The rows of a group lie close to one hidden flat surface of 5 dimensions, which passes through zero. Surfaces can cross.
Known rows, each followed by its group:
[-25  -4  12   2   1 -12   9   0   0  25   0  -3   2 -13  -6 -49]
Toru
[ -6   4  -1 -22  10 -13 -14  14  -7   0  22  17   9   6  12  -5]
pezig
[-28   8   5  14 -10   7  19  11  13  -3   4  23  10 -16   0 -19]
ner
[-25 -11  11  17  -3   0   9 -13  -2  16 -18 -14  -4 -29 -13 -47]
git
[  0   2  18  -4 -25 -34  20   5  12  16   6  -5 -11  10  -1 -28]
ner
[  1   6  12 -16   1  -8   4   3  -7  -8   7   9  -6 -31  33   4]
Sapid
[ 23   9   1 -29   3 -22   5   6 -12  19   9   9  19  20  20 -11]
ner
[-13   3  12   8   5  -5   6 -18   5  15  -9   3   1 -23  -3 -24]
Toru
[-14   5  -2  11 -12  15  26  25  13  -7   3   8   4  -7   6  -3]
git
[  9  -5 -16 -11  27  21 -31 -15 -31  -8 -10   3  15 -14   8   8]
git
[-11   7 -14  17  14  32  17  14  14   5   2  15  20   5  -5  11]
pezig
[  0   1  16   7 -20 -25   8   8  29  -1  20  -4 -26  22  -9  20]
git
[-22  -6  13  16   0 -10   3 -14  12  21  -3  -7  -7  -8 -17 -32]
Toru
[ 32   9 -14 -27  29  -1 -13   4 -10  13  16  10  20  30  15  30]
pezig
[ -2  22   6   6   2  13  27 -12   4   0 -11  25  16 -30  23  -4]
Toru
[-10  -6  -8   3   8  18   1   2 -15   3 -13  -1  14 -17   0 -24]
git
[ 21   3   4 -29  -3  -6  24  36   8   8  25  -2   1  15  31  19]
Sapid
[-20  -4  -4  20   0   6 -22 -23  -7  -8 -14   4   3  -6 -26 -16]
Sapid
[  1  -1   0  26  -5  22  33  -1  20  13 -20 -17  -6  -7  -8   6]
pezig
[ 23   5   3 -10   7  -8  -8 -26 -13   0 -12  -3  -3 -11  13  11]
pezig
[ 13   3   0  -7  -8 -17   6   1   5   8   5  -1   1  22  -3  -1]
git
[  0  11   1  -5  12   6   3  -6  -4   1   0  15  12 -14  14   1]
Sapid
[ -2 -14   5 -11   4  -7 -16  -7 -18   0  -4 -18 -13 -17   4 -13]
Toru
[ 11   9 -11  -2  22   4 -31 -36 -21  -8 -16  14  18  -5  -2  10]
Sapid
[-29  -4   8 -15  -9 -23 -13  21  -4  -4  24  12  -4  -1   1 -29]
pezig
[-24   5  -9   5   7   9  -5  16   1  -7  12  23  18   3  -5 -10]
Sapid
[-12   2  12  15   9 -10  -5 -29  11  20  -3   1  -3  -5 -17 -15]
Toru
[  7   2   5  -2 -24 -32  -7  -1  11  -5  11   0 -12  35 -17   4]
ner
[ 29   5  11 -16  -7 -35 -11 -22  -7   6  -4  -7  -8   9   8   4]
ner
[ 23   8   8 -21  -9 -32   1  -3  -4  13   7   3   5  21   9  -9]
ner

New rows, each followed by its group:
[ 21  -3  23 -21   5 -25  12  -7   2  25   4 -21 -17 -10  23  -3]
pezig
[ 25 -18 -18 -20  19  13 -11  17 -18  14   3 -25   5  22   4  13]
ner
[-20  -3 -18  14 -12   9 -19  13  -5 -26   1  11  10  21 -29  -3]
pezig
[  7   7   9   1 -22 -24  28  -1  14  22  -5   0   5  15  -6 -34]
git
[-31  13   4   2   8  14  18  21   7  -1  16  29  18 -26  17 -14]
Sapid
[  6  -6  15   2 -11 -13   2 -15  -2  -3 -13 -17 -22 -23   6  -2]
Sapid
[  8  -5  -8  14  -7  14  22  15  19  12  -2 -17  -2  25 -15  10]
pezig
[-19   9   1  17 -20  13  39  28  24  -3   3  14   6  -2   3 -14]
Toru
[ 26  12  -3 -15   2 -12   7 -14 -12  12 -10   8  21  11  11 -10]
git
[-31  -2   0  16  -6   6  -8   2   1  -9  -1   8   2  -8 -18 -23]
Sapid
[ 11   2 -15 -11  18  24  -9  -1 -24  -6 -11  10  23  -8  14   6]
git
[ 27  -5  -7  -2   2  -6 -12 -16  -5   3 -10 -17  -4  23 -14  13]
Sapid
[  4  -2   7  15   0   2  -3 -38  -4   2 -25  -9  -8 -23  -6  -4]
Sapid
[-11   7   9 -17   4  -9 -20  -8 -19 -19   5  21   0 -34  23  -3]
Sapid
[-15  12  11  -2 -24 -22  27  20  16  11  14  17  11   8   1 -37]
ner
[ 11   2 -13 -11   5   3  13  31   9  11  22   4  14  37   2  13]
Sapid
[-20 -12   5  -9 -10  -6  13  26  -3  10   6 -10   0  -9  -1 -44]
Toru
[ 10  15   2 -11  -2 -20  -4 -10  -2  -2   6  19  10   9   6  -2]
ner
[-12 -15  16  10  -9 -23 -15 -10  16   6   9 -21 -32   9 -25  -3]
git
[ 14   7   6 -13  21   8   4 -19 -18   8 -15   4  10 -37  29  -2]
ner
[ -8   6   6  -1   9 -11   7 -11  -1  24  -3  11  16  -7   1 -33]
Toru
[ 29   0   6  -4  -3  -2  21  -4   8  15  -8 -18  -6   4  11  13]
Sapid
[-19 -12 -12  11 -14   7   8  39  15   0  15  -7   0  29 -23  -6]
ner
[  3 -23   2  -5  -1   1 -26  -5 -18 -20  -4 -30 -33 -19   1  17]
Toru
[ 29  11   7 -14   3 -26  -7 -29  -8  14  -9   3   6   7   6  -3]
git
[ -1   9  26   8  -3 -18   0 -31  16  -3  -1   2 -25 -27  10  17]
git
[ 24 -10   0  -6  -9 -14  -9  -6  -5  -1  -5 -22 -17  20  -9  10]
Sapid
[  4   1   0  -6   3  -5 -16 -14 -10  -6  -3   1   0  -6   5   3]
Sapid
[-11  10 -17   5  19  16  -8   0  -3   1   5  27  31  14 -10   0]
Sapid
[  1 -10 -12   0 -15  -8 -24   2 -11 -18   0  -5  -6  23 -19   2]
pezig
[  4  -1  -4   4 -12  20   9  15   3 -31  -5  -2 -11 -19  13  30]
Toru
[-21  24  10  15 -13 -13   0 -20  12 -17   1  37   6 -16  -1  -5]
ner
[  4   4   3  -1 -14 -13  14  12  15   5   6  -1  -2  19  -6  -2]
git
[ 32   1   4 -14   1  -9   3 -10  -3   6  -6 -13  -8   0  16  19]
Sapid
[  1   0 -19  17   5  18  19  15  18  22   1  -2  19  42 -25  -1]
Sapid
[  0  15  -3   2  -5  16  27  21   9 -14   5  19  10  -8  19  15]
git
[-21  12  -7  11  19  27  22  20  16  11  12  23  23  -6   7   2]
pezig
[ 13  19   7  -3 -11  -6  23   2  14  -6   4  18   3  -1  21  17]
git
[-11   7  13 -14   3  -6   3   4  -7 -11   9  15  -1 -35  30  -3]
Sapid
[ -7  -6  13   2 -15 -12  -2  -7  -1  -4  -8 -10 -15 -18  -1 -16]
pezig
[-14  -1   2  25  -9   0   9   7  28   5   5  -4 -10  22 -28   4]
Toru
[ 14   6 -11 -11  19   8   1  11   2  11  13  10  18  22   8  20]
pezig
[ -2   1  11  -2  -4  -7   0 -12  -6  -5  -5  -2 -12 -28  12  -4]
Sapid
[-10  17  -4 -10  18  11   3  11  -1  -1  15  32  23 -15  24   2]
Sapid
[-14  -8  11  14 -24 -17  15  16  25   7  13 -11 -18  21 -19 -13]
git
[ 10  22   3   7  16   0   3 -33   7  10  -9  23  17  -6   5   9]
Toru
